The same things were measured in two ways. Each way mixes the same 11 hidden numbers, adds some noise and spreads widely along 7 directions of its own, which tell nothing about the thing.
In the rows, zero is written as 128.
Some things both ways: the first way, then the second way.
[160 117  77 135 145 136 150 127  98 183 136 108 153  78 176 120 130 118
 103 132 166 104 175]
[122 171 110 151 121 132  80  92 147 124 109 148 141 147 176  99 178  88
 144 189 158 139 139  83 141 138  80]

[120 111 115 161  68 146 106 145 177 124 151  72 140 121 114 118 108 138
 125 129  83 104 124]
[124 188 112 166 116 127 107 142 131 145 110 115 141 102 133 105 146  84
 116 145 183 111 131 131 161 120 111]

[147  96 151 134  95 122 140 154  82 145 140 161 150 166 168 148 122 127
  65 127 100 123 129]
[175 146 137 146 144 141  90  71 114 133 111 138 126 208 182 119  91 179
 168  97 110 144 102 141  86 121 127]

[141 138 143 159 100 121 135 153 159  76 169 135 139 150 115 127 123 123
 125 131 105 101 121]
[131 154 107 145  96 116 132 133 106 117 129 129 110 128 159 122 161 115
 163 144 145 116 165  96 174 145  61]

[140 168 142 115 123 143 161 158 152 139 158 123 114 139 115 135 122 153
 138 114 107 110 159]
[137 169 127 152 104 107  81 149 114 101  78 125 147 152 143 126 154 112
 148 189 169 175 138  60 172 108  57]

[166 203 165 125 156 105 102 166  92  56 146 158 110  94 101  97 126 102
 159 130 159 132 155]
[159 102 100 179 123  95  80 147  86  84  85 111 142 172 112 101 173 143
 153 112 204 128 117 107 121  80  77]

[146 126 140 128 136 140 143 152 143 144 160 132 155  79 150 128 103 152
  50  73 152 142 161]
[137 164 118  92 119 154 147 127 145 111 169 135 111 139 184  81 201 153
 122 154 123 111 160 106 164 187 104]

[100  93 156 115  89 147 136 166 136 130  97 119 143 175 158 166 152 142
 161 146  96  92  87]
[145 150 153 136 162 147  83 104 163 166 137 126 142 182 114 109 135 155
 119 127 145 128 100 163 128 122 138]

[160 146 101 144 158 137 142 127 122 160 146 121 140  84 111 108  95 108
 103  99 135 168 192]
[124 138 128 118 162 115 127 163  72 108  97 155 172 127  88 100 126  65
 136 119 201 143  67 120 123 136 126]

[132  84 156 132  99 101 148 172  85  99  81 153 139 141 196 153 151 120
 119 171 141  87 100]
[166 136  72 126 169 114 167 145 114 103 140 180 105 128 185  93 141 132
 175 153 153 170 146 115 111 241  89]

[121 133 119 127 113 148 148 114 165 198 167 125 137  99 139 153 111 158
  88  92 150 113 172]
[131 175 165 165  93 139  33 112 168 160  75  94 155 127 120 131 149 113
  92 141 157 139 114 122 147  68 135]

[187 121 131 181  89 120 110 122 125 101 212 152 131 171 140 122  88 111
  68 138  86  88 118]
[ 87 107 116 102 132 130 102 157 146 153 106 110 141 126  80 112 111 130
  97 108 153 107 113 139 157 123 125]

[168 150 157 146 109 150  79  83 124 107 166 121 105 167  82 127 119  75
 202 151  87 123 110]
[114 161 151 139 138 143  99 186 152 183  91 105 149  83  89 122 103  70
  98 150 157 176 105 151 141 146 123]

[115 139 166  84 146 120 139 160 181 110  83 133 107 127 121 153 133 161
 152 103 131 151  99]
[ 86  98  79 132 120 146  91 153 135 154 124 115 105 135 113 147 168  96
 119 159 175 141 112 126 224  83  88]

[116 154 190 151  97 120 154 177 152  92 144 157 137 187 126 142 118 130
 129 124  99  96 139]
[ 80 152 118  88 160 138 135 179 147 114 146 122 151 133 101 108 155  77
 131 184 166 116 120  90 201 164  72]

[ 84  88  78 116 126 118 165 112 165 159  89  73 112  64 122 143 163 151
 135 153 151 132 127]
[151 105 107 123 137 166  93 161 177 175 126 133 105 109 157 140 138 125
 100 128 167 180 138 185 123 130 144]

[133 136 149 135 121 123 108 120 103 149 178 137 134 126 121  92 124  90
 128 127 139 133 138]
[ 94  69  93 167 125 146  60 117 140 149  96 108 123 167 129  97 189  94
 126 138 168 137 108 123 146  78  73]

[136 112 140  95  98 115  98 124 134  86 113 126 112 135 121 137 147 145
 152 134 133 148  67]
[163  58  55 159 125 143 112 164 158 110 106 115  96 165 189 104 149 165
 141 112 134 152 171 108 154 139  51]

[110 184  89 175 163 131 111  95 168 164 144  97 127 125  47 122 108  77
 165 144  80 150 197]
[114  94  55 120 171 106 155 191 134 117 150 125  98 125 115  98 143 151
 139 130 194 122 141 147 155 206  80]

[126 110 152 133 123 120 122 117 138 128  99 159 121 161 129 133  84 130
 109 106 124 159 115]
[ 89 126  92 143 107 154  82 134 140 159 100 110 127 120 138 137 114  85
 132 136 153 117 126 126 171  75 103]

[ 86 113 113 165 125 135 130 109 142  97 129  75 172 180 124  85 139  99
 168 160 101 101  98]
[134 173 118  89 169 145 136 197 167  71 132 146 177 134 145  74 174 109
 119 163 176 127 126  67 149 158  75]

[132 149 136 158 119 122 149 101 112 109 159 115 102 101  81 124 146 102
 139 154 126 120 169]
[115 179 184 105 110 168 129  97 103 142 123 123 148 173 163  72 139 107
 133 130  91 126 106 125 112 139 105]

[159  89 156 122  91 143 121 142 136 134 146 137 133 122 154 150 124 145
  93 103 128 110 103]
[125 107  81 195  99 125  95  99 118 169 119 106  67 126 149 152 143 126
 159 131 131 135 136 135 173 126  82]

[108 121 117 122 141 152 174 140 113 163  97 124 134 101 147 133 103 146
 118 112 144 136 173]
[138 142 108  90 151 130 159 141 106  82 146 153 141 162 159  65 162 120
 157 169 139 122 151  87 135 204  86]

[114 111 138 160 109 110 124 113 142 109 119 148 132 136 119 157 124 123
 106 141 132 120 120]
[112  97  86 157 125 146  85 142 182 175 127  86 101 139 125 124 139 154
 113 110 148  99 152 160 172  96  96]

[220 121 148  99 127 117  82 163 105  66  93 128 111 139 130 107 120 109
 156 116 117 152  79]
[ 92 136 112  91 144 187 109  81 160 157 157 139 135 185 165  83 141 123
 133 126 109  58 122 148 142 100 128]

[102 158  94 182 139  99 113  86 129  88 157 109 152 106 140 110 116 102
 125 183 153  96 138]
[175 110  87 179  94 111  86 104  99 140 104 126  90 114 145 171 122 135
 154 110 154 137 147 141 146 112 145]

[154 145 194 112 163 125  91 125 133 141 112 209 112 175 118 158  86 111
 114  85 119 168 116]
[113 162 130 106 132 138  87 178 175 154 105 102 141 105 123 105 138 171
  71 112 174 146 104 149 114 120 141]

[169 100 108 107 113 131 130 169 129 124 135  78 138 120 150 103 154 149
 111 116 112 104 106]
[178 135  85 141 141 161  95 121 195 116 158 126  92 172 229 134 148 199
 155 149 128 143 179 123 128 148  95]

[126 167 134  95 157 152 125 125 120 114  97 121 106 105  86 119 128 110
 225 128 156 164 139]
[137 142 128 143  99 144 112 105 105 133 139 132 108 135 176 132 156  65
 174 184 129 139 162 120 145 155  85]

Other things, the second way, with their names:
(54): [141 111 113  58 167 153 141 126 132 121 164 163 115 172 156 115 139 151
 135 145 129 152 123 146 137 192 143]
(156): [138 129 132 123  99 168 102  48 154 178 147 129 112 163 161 116 127 167
 131  80  70  57 146 159 137  98 148]
(395): [117 130 112 160 108 142 104  83 102 143 123 123 112 194 165  93 167 142
 171 123 132 101 128 122 145  81  55]
(409): [101 158 152 112 109 166 136 124  91 156 135 120 109 124 173 128 131  57
 156 157 126 160 113 149 136 149  95]
(364): [102 151 150 129 130 179  70  47 135 192 113 150 155 172 133  95 135  97
 121 115 121  93  84 161 110  54 157]
(245): [154  95 101 161 134 161  69 123 188 162 137  98 110 182 152 107 164 176
 137 129 135 114 165 154 128  78  90]
(487): [ 89  76  93  89 133 148 144 131 121 128 149 149 111 122 142 112 157  67
 162 144 142 114 142 122 137 177  90]
(181): [129 108 116 114 152 147  97 153  88  96  86 142 183 186  90  87 138 108
 130 106 167 121  63  95 147  54 116]
(498): [ 84 103 125 154 103 120  70 107  99 147  55 125 159 132  92 102 147  50
 123 121 165 121  93 103 137  82  96]
(58): [152  67  88 173 121 120 101 112 135 128 100 122 117 155 135  99 135 144
 153  77 130  95 146 113 121 125  81]
(106): [132 175 125 155  94 139  70  89 137 126  75 116 155 189 180  79 149 150
 107 117 146 107 126 110 145  67  94]
(201): [145 163 151  76 179 147 113 140 173 109 117 156 193 197 148  23 152 180
 102 116 152 117 112 126  66 140 114]
(216): [177 141 143  64 134 134 152  91  96 105 154 185 130 140 160 118 124 135
 156 115 112 121 142 126  89 207 174]
(480): [160 175 142 127 105 151 105 154 142 131 113 123 133  87 165 120 149 126
 107 121 138 164 125 116 112 136 132]
(327): [ 87 131 118 102 131 127 114 123  89 107  97 132 147 121 132  89 126  96
 122  84 182 111  69 133  96 141 144]
(191): [124  95 110 139 147 124  86 128 119 141  90 133 143 176 122  96 124 140
 149 105 178 137 106 154  83  89  94]
(18): [124 166 134 105 106 147 155  93  82 145 138 154 103 112 198 120 104 115
 160 107 115 131 129 159  87 172 130]
(304): [155 153 132 143 106 136  68 157 145 148 111  85 114 112 123 189  98 148
 117 126 154 156 129 153 163  99 155]
(310): [118  80 105  98 171 163  80 170 179 130 128 113 153 166  78 114 152 122
  93 127 159 116  99 126 186  94 135]
(378): [130 127  99 108 181 140 127 155 158 142 152 139 115  95 135 142  71 120
 156 125 162 131 130 171  89 203 155]
(386): [138 117 136 162 107 134  89  56  89 128  95 121 138 236 138  83 132 155
 168 109  85  93 115  94 142  84  78]
(79): [ 92 165 175  65 141 150 102 136 155 136 123 121 182 161 116  42 170 136
  89 133 153 102 115 136  90 125 122]
(450): [177 158 108 137 121 106  95 160 149 111  82 144 148  94 152  98 142 147
 106 129 177 160 156 106  90 156 139]
(357): [107 106 111 100  91 169  96  91 133 160 130 136 106 148 182 113 178 115
 114 126 127 124 144 155 137  98 124]
(481): [137 148 136  54 142 146 145 174 164 134 177 141 108 120 158 127 161 157
 111 153 152 156 155 155 141 206 126]
(202): [151  93 129 132 114 124  78 113 100 136  83 152 158 148  98 126 136 106
 121  80 177 118 112 149 113  54 148]
(262): [179 116 147 136 116 131  75  82 169 151 111 121 134 202 153  99 117 219
 134  90 101  98 177 155  79 109 130]
(66): [136 169 130 107 154 137 126 157 155 136 130 141 140 153 156  76 153 165
 128 156 155 155 130 121 107 160  86]
(489): [119 151 141  73 149 149 147 157 129  94 128 118 164 148 125  76 124 116
  91 119 131 106 107 114 155 193 140]
(360): [146 135  77 136 103 126 131  86 115  88 149 150  97 119 200 119 177 104
 157 146 135  95 171  85 166 198 106]
(136): [115 164 166  27 148 155 116 139 145  87 126 147 182 167 148  80 143 125
  99 142 142 126 114 107 101 163 148]
(112): [164  88  94 198 123  97  98 115  73 117  73 122 136 194 103  79 137 153
 163  77 162 106 120 121 123  76  80]
(244): [ 51 139 142 115 140 125 131  87  62 140 122 137 141 156  97  80 141  58
 170 131 147  95  60 114 120 148  83]
(344): [156  93 106 112 151 172  95 171 204 166 152 114 110 109 123 159 121 144
 107 113 153 134 155 187 143 117 161]
(345): [152 110  61 176 141 117  92 137 138 144 104 128 103 160 137 120 134 174
 138 137 165 155 128 126 168 117  95]
(280): [159 108 115 116 122 129 133 134 102 137 140 147  98 114 145 167 109  90
 159 138 143 156 155 158 141 179 140]
(19): [155 163 101 161 147 119  79 141 168 122  82 128 166 198 144  42 172 200
 100 115 185 116 129 117 124  73  80]
(144): [142 216 188 112 110 142  96 118 135 114 119 124 179 137 143 108 148  96
 118 145 150 113 122 114 131 115 130]
(231): [ 56  92 142 108  85 125 135  77  16 135 141 102  91 155  99 135 150  57
 178 137 112 103  86 124 182 157  97]
(195): [138 226 169 127 100 139  92 124 141 139  92 118 158 127 172  60 181 139
  69 142 151 157 113 120 109 133 131]
(349): [140 177 141 153 132 125  72 141 171 136 102 113 164 155 121  79 182 155
  98 149 172 129 126 107 140 102  94]
(86): [ 91 144 116 109 123 141 148  95  60 107 130 138 119 161 159  80 162 102
 147 129 122 119  75  98 148 163 100]

Some of these things the first way, each followed by its name:
[133 115 110 154 112 142 138  95  88 129 145 125 144 140 146 139 118 124
 115 150 128 119 137]
(386)
[145  95 103 130 146 125 133 111  95  92 112 134 127 141 137  99 128  96
 173 158 156 120  86]
(487)
[ 93 110 119 119 139 149 167 128 155 179  84 126 141 104 142 177 137 152
 126 114 155 118 157]
(349)
[ 87 119  57 212 104 136 142  60 113 162 199 118 167 169 123 123 100  88
 103 191 100  86 164]
(262)
[122 108  93 152 102 130 105  70 141 137 144 112 141 146 124 127 127 105
 161 155 143 112 107]
(58)
[128 118  90 147 137 152 129 109 146 147 143  80 133 134  74 107 131  97
 153 128  83 155 141]
(395)
[197 141  96 135 141 139 114  89 179 172 165 120 132  93 107 141  93 119
  97  79 136 171 166]
(156)
[197 177 155 163 137  94  77 105 106  93 159 124 117 139 110  90 123  33
 173 168 111 125 143]
(364)
[142 108 112 112  86 145 106 164 184 146 107  69 113 148 110 145 139 148
 166 132  53 111  94]
(19)
[ 41 104 106 119 137 128 175 131 148 152  92  93 143 164 147 138 145 145
 152 167 100 110 105]
(54)
[ 62 164 141 132 123  85 114 114 182 132 105 111  79 153  72 121 149 122
 192 168 112 100 121]
(327)
[127 144 112 100 168 153 122  90 164 223  99 148 124 113 138 148  66 136
 134  85 165 170 162]
(450)
[157 140 106 109 167 121 126 126  76  82 119 141 119 149 148 111 126 127
 155 155 139 118  93]
(136)
[159 144 137 156 114 132 136 144 143 107 200 134 141 115 134 117  92 152
  47  96 111 109 155]
(304)
[ 91 173 153 126 181  95 135  68 163 109  82 135  96  89  94 146 151 109
 180 142 200 142 149]
(480)
[ 76  83  74 158 104 142 167 118 124 131 143 105 164 134 157 125 110 141
 105 162 125 108 116]
(280)
[ 91  70  57 147 132 126 163 106 124 134 112 133 166 113 171 125 104 140
  93 149 172 133 105]
(202)
[128 149 165 126 130 135 107 134 148 181 125 153 145 161 140 158  78 123
  95  99  86 161 152]
(345)
[110 145 164 157 104 113 177 156  94  56 186 150 104 110 122 117 145 144
 112 164 140  58 139]
(231)
[209 144 154 110 156 136 144 161 113 136 121 141  97 104 113 141 130 108
 134  97 117 145 164]
(66)
[189 198 119 131 135 117  77  83 141 115 188 115  81 133  71  98 126  72
 215 162 128 119 132]
(498)
